There are 5 ways to turn a row about zero (a turn may also mirror it). The second row of each pair is the first, turned, with some noise. The first 45 pairs use one turn. New pairs use 3 turns, one after the other, and a turn may come again.
Known pairs, each followed by its turns in order:
[-3, -2, 28,  7,  2, -1, -1,  7]
[-14, -14,  13,  -1,  -4,  -9,  10, -10]
N

[-24,  -1,  28, -13,  16, -16, -54,  16]
[-53, -25, -21,  -5,  26, -21,  15,  14]
B

[-26,  21,  19,   9,  -9,  10, -15, -19]
[  6, -34,  -2,  27,  -8, -13,  -4, -13]
N

[-31,   5,  21,  -4,   7,   8,   7, -24]
[ -1,   6,  -6,   2,  -6,  27,   8, -35]
S

[-44, -28,  -2,  26,  39,  -9, -17,  41]
[ 10,  -1,  22, -40,  28, -60,  -4, -22]
N

[-24, -16, -19,  35, -31, -24, -25, -14]
[  0, -25, -15,  -1,  38,  -1, -45, -21]
N

[-35, -27,  13, -19,  39,   7, -11, -22]
[-10,   6,  -8, -49, -21,  15,  17,  34]
K

[ -8,  10,   7,  11,  24,  24, -20,   4]
[ -7,  30, -19,  -8, -11, -18,   8,   7]
K

[-27,   9, -12, -25,  -1, -17,  11,  15]
[ 25, -15,   0, -30,  19,  -1, -10,  -5]
K

[-26,  13,  19,  13,   4, -19, -41,   9]
[ -7,  15, -15,  21, -31, -23, -16, -29]
S

[  6,   7,   5,  20,  26, -24,  -4, -13]
[  2,  -8,   9,  28, -20,  24,   1,   2]
Q

[ 16,   8,   6, -22, -34,   4,   3, -19]
[-11,  -9,  -5,  19, -21,  31, -14,  16]
N

[ -2, -28,   2,  -9, -10,  60, -10,  16]
[ -1, -26,  21, -50, -25, -18, -18,  -8]
B

[-43, -26, -15,   0,  10, -26, -34, -34]
[ 32, -47, -15, -21,  29, -15, -28,  14]
N

[ 30,  15, -46,  38, -34, -15,  15,  40]
[-60,  17, -27,  31,  43,   7, -13,  12]
Q

[ 11, -34,   9,  11, -19,  17, -27, -18]
[ 12, -33,   8,   2, -31,  -9,  31,  -2]
S

[  7, -19,  34,  11, -27,  -9,   9,  -5]
[-22,  -6,  15,  14,   9,  25,  25, -17]
K

[-26,  30, -19,  34,  -9,  -4,  27,  11]
[ 32,  -6,   1,  -2, -17, -23,   5, -47]
K

[  8, -11, -19, -27,  31,  16,  59,   2]
[ 33,   3,  30,  24, -54, -10,   5,  16]
B

[  2, -29, -12,  -5,  37,   6,   6,  -5]
[ 10, -37,  15,  17, -18,  -1,   2,   7]
B

[10, 23,  0, 20, -1,  0, -8, 38]
[ 15,  30,   8,   8,   0, -29, -14,  12]
S

[ -2,   6,  16,   8, -21,  18,  14,  38]
[ -9,   3,  13,   5,  29, -28,  16, -26]
K

[ 18,  35, -10,   8,   1,  12,  -6,  21]
[-19,  19, -19,   1, -23,   8, -10, -26]
B

[ 29,  26,  33,  -9,  24, -14,  -7,   4]
[ 13,   6, -30,  28,  34, -19,   0,  -7]
S

[-23,  -6, -23,  -6,  33,  11,   4,   2]
[-17, -20,  31,  16, -19,   5,   4,   6]
B

[  4,   5, -37,   6, -14, -12,  12,  22]
[-31,  -1, -22,   2,  22,  11, -20,   3]
Q

[ -1,  26,  12,  -2, -12,  53,  32, -10]
[ -6,  41,  47,  -9,  -7, -21,  -8, -21]
K

[ 14,  42, -11, -27,  -6,   9,  18,  -7]
[  3,  39,   7,  18, -18, -21,   3, -24]
B

[30,  6, -6, 18, 22, -1,  1,  6]
[  7, -11, -23,  18, -19,  12, -14,  -9]
B

[ -3, -23,  33, -36,  15, -34,  -2, -57]
[ -2,   2,  14, -17, -10,  75,   7,  34]
K

[29, -8, -1, 22,  1,  0, -9,  4]
[-17,   0,  15,  18,  11,   2,  18,  11]
Q

[-43, -19,  12, -14,   2,  31,  -6, -43]
[ 16,  10,  13, -48, -46, -12,   7,  -5]
Q

[ 33,  46,  -9,   6,  41,  15,  17, -16]
[  5,  40, -27, -14,  47,  -5,  30,   7]
S

[ -6, -12, -53, -12, -12,  27, -21, -47]
[ 53,   1,  -7,  23,  18,  24, -38,  29]
N

[-10, -10, -26, -11, -36,   0,   3,   5]
[ 10,  13,  21, -26,   3,  12,  25, -11]
B

[-23,  -7,  -5,  -2,  15, -37,  48, -12]
[-22,   7, -21,   3,  10,  54, -23,  16]
S

[ 13,  47, -28, -25, -23, -20, -21,   8]
[ 28,   6, -20,  14,  30,   4, -54, -14]
K

[-29,   2,  -1,   1,   6,  23,   3, -40]
[ -7,   5,  -4, -19, -11,  29,  27, -32]
S

[ -5,   9,  20, -32, -23,  20,  12,  -8]
[ 31,  20,  -5, -24,   5, -25,  -9,   9]
Q

[-29, -26,  19,  -4,   7,  12, -11, -34]
[ 27, -45,  25,  -6,   3,   2,  -4,   6]
N

[ -9, -56,  10, -12, -39, -17,  12, -16]
[-12, -26,  20, -39,   1,  40, -36,   4]
N

[ 33,  16, -23, -23,   4,  30, -15, -22]
[  5, -15, -14, -22,  12,  -1,  31,  46]
Q

[-37, -14,  67, -22,  16,  13,  -5,   3]
[ 57,   6,  22, -11, -21, -25,   7, -47]
Q

[ 25,  10, -12,  12,   9, -39,  16,   7]
[ -1,   9, -29,   5,  12,  -1, -19,  38]
S

[ -3, -16,  22,   4, -11, -13,  -1,  28]
[  1,   2,  13,  15,  13, -16, -10, -28]
Q

New pairs. What belongs after each?
[ 30, -15,  58,  34,  50,   4,  -7, -49]
[ 52,  -2, -16,  17,  54, -61,  16, -23]
K S S

[  5, -29,  17,  -7,  -6, -26, -20,   7]
[ -6,  -7,   5, -19,  21,  21,  16, -28]
K Q S

[-19,  17,  14,  12,   3,  11, -19, -14]
[ -2,  -7,  14,  -8,   7, -10, -27,  25]
S S K

[ 7,  9, -1,  2, -6,  9,  1, 24]
[ -7, -17,  -4,   3, -18,   8,  -7,  -5]
N N K

[-23,  10,  15,  -5, -13, -67, -16, -10]
[  1, -39,  16, -40,  -1, -11,  48,  10]
N K B

[  0,  31,   2,  21,  -5, -23, -30,  26]
[ 52,   8, -12,   8,  -4,   6,  17, -18]
S B N

[ 14,  -7, -14,  62,  14,  -4,  18,   8]
[ 14,   8, -27,  26,  24, -50, -10, -12]
S S S

[ 12, -14, -18,  37, -43,  17,  19,  23]
[-12,   5, -34, -27,  25,  47, -14,   4]
Q N N

[  6,  22, -12,  11, -28,  11,  21,   4]
[  3,   6,  -5, -14,   1,  40, -16,   0]
B N B

[-31,   5, -12, -12,  -4,   6,  21, -12]
[-32,  -9,   5,  -6, -17, -14, -16,   5]
K K B

[ 35,  19, -13,  -3,  -9,   2, -22,  33]
[-22,   7, -45,  13,  -2,   1, -29,  -7]
K S Q

[-23,   6,  18, -11,  -5, -13, -17,  -4]
[ 10, -13,  17,  -3, -23, -17,  -7, -11]
N Q Q

[-31,   6, -13,   7, -12, -11,  14, -23]
[-20,   4,   0,  27,  10, -24,  17,  -3]
S N Q

[ 4, 15,  2, -6, 27, 12, 68, 16]
[ 47,   0,  -4,   9,   4,  54, -22,  12]
Q S Q

[  9, -18, -37,  -3, -35,  16, -16,  30]
[-19,  29, -12, -45,  16, -22,  -2,   8]
N K S

[  4, -51,  21, -12,  -3, -12,  -8, -14]
[  5, -13,  20, -29,   1,  -7,   9,  44]
Q N B

[ 14, -11,  12, -24, -18,   7,  11,  33]
[ 24,  10, -11, -20,  30,  18, -10,  10]
B B S

[ 19, -10, -25,  -9,  36,  -8,  -3, -46]
[ 23,   3, -17,  -2, -40,   9, -20,  39]
K B N

[-6, -8, 27, 26, 37, 17,  2, -6]
[ -6, -21,  -9,   9,  10,  27,  14, -39]
B S K

[ -3, -29, -25,  -3,  33, -12,   4, -24]
[-28,  -3, -13,  16,  26,  18,  33,   8]
K S K

[-21, -18, -50,  -6,  42,  14, -21,   6]
[ -6, -16,  -2,  -4, -45,  -6,   0,  59]
Q Q N

[ -2,  12, -25, -14,   7,  13, -32,  20]
[ 31, -20, -26,  -2,   9, -14, -13,  17]
K N K

[-15,  12,  -5, -11, -12,  34, -20,  16]
[ -6,  -8,  18,   0, -17, -38,  -4, -14]
B K B

[ 26,  -8, -12,  30,  34,   1, -15, -27]
[ 38,   6,  -2,  30,   4, -30,  -3,  21]
S Q N

[ 23,  10,   4,  10,  17,  26, -40,  -8]
[-28, -14,  13,  25,   8, -28,  24,  15]
B N S

[-24,  35,   0,  14,  17,   8,  16,  13]
[  0,  22,  -9,  34, -22, -20, -14,  -8]
Q N K

[ 53, -46,  18, -25, -29, -27,  17,   9]
[ 43,  -8, -31, -17,  17,  54,  28, -28]
K Q S

[  9, -24,  -5, -37,  -1,  20, -49, -32]
[  1, -13, -45,  17, -24, -34, -37,  11]
K N S

[20,  9,  7,  9, -1, -5, 10, 40]
[-26,  21,  17,  11, -14,  27,   5,  -4]
S Q Q

[-28, -15, -26,  13, -39,  -5, -15,  -4]
[-40, -19,  -7,   4, -20,  31,  22,   2]
N B S

[-18, -14,  50,  26,  27, -16,  -4, -19]
[ 10,   7,  20,   2, -38,  31,  42, -18]
Q N S

[ 24, -22,   1, -23,  30, -22,  26,   5]
[  1, -33,  -8,   0, -46, -14,  13, -11]
K N N

[-28,  -9,  14, -42,   5,  46,  17,  38]
[ 30,  32,  47, -13,  12, -27, -11, -41]
S K K

[ -5,  13,   5,   5,  26,   4, -12,  26]
[-23, -13,   8,  -5,  -8,  14,   3, -26]
N S B

[ 5,  9,  4,  9, 20,  5, -6, 26]
[ 3,  8, 14, -3, 18,  3, 15, 24]
N K Q

[  2, -32, -11,  -5,  42,   5,  12,   3]
[ 15,  -7,  16, -37,  15,   2,  32,   3]
K K N

[ -1,  -7, -15,  -2, -14,  -5,  16, -14]
[ 18,   1,  -9, -11,  -3,  -5, -14,  15]
Q K K

[ 17, -15, -50,  11, -37, -38,  28, -15]
[ 46,   0,  32, -40,   8,  47,   9,  13]
N S K

[ 50,  -5, -27,  15,  42,  13, -15,  40]
[57, 14, 28,  4, 25,  4,  0, 48]
Q N Q

[ -6, -33,  22, -21,  28,  -9, -42,   5]
[ 23, -29, -41,  12, -38,   3,  17,  -2]
Q B B

[-22,  -7,  32, -29,   9, -13, -23,  18]
[-40,  -6,  11, -26,  27,  11, -13, -15]
Q S Q

[ -7,  19,   6,  18,  18,   8, -24,  -9]
[  3, -10,  -4,   1,   4, -35,  -2, -20]
N S K

[ 33, -23,  24,  18,  -3,  -8, -26,  10]
[-39, -11,   5,   3,  21,   6, -30,  18]
S Q B

[-12, -34,  12,   6,   8,   8,  -2,   5]
[ 13, -25,   0,  -4, -17,  19,   2, -17]
S K N

[ -3, -15, -29, -25,  24,  -4, -16,  -2]
[-35,   3,  17,  10,  -1, -31,   4,  -6]
B S K

[-16,   4,   4, -39,  -2, -17,   0,  -3]
[ 22,  -4, -16,  -6, -19,  26, -15,   8]
B N N

[-22,   7,  32, -26,  54, -23,  -3,  11]
[ -2, -47,  34,   6, -36,  23,  -5,  26]
B K K

[-23,   4,  -6,  -7,   7,  29, -23,   1]
[27, 32, -6, -4, 15,  0, -7,  8]
N B N

[  6,  -2,  19, -16, -40,   2,  -4, -25]
[-12,   8,  37,  10,  21,   9,  20,  21]
N K B

[ 4,  3,  3, -7,  8,  0, -7,  5]
[-12,   3,  -3,   5,  -1,   2,   1,   4]
K S B

[ 21,  21,   2,   6, -21,   4, -45,   8]
[  2,   2,  36, -33, -23,  22,  -9,   6]
K Q S

[-28,  13, -11,   4,   7, -11,  24, -26]
[-12,  25,  -9,  -1,   2, -20,  24, -27]
K N Q

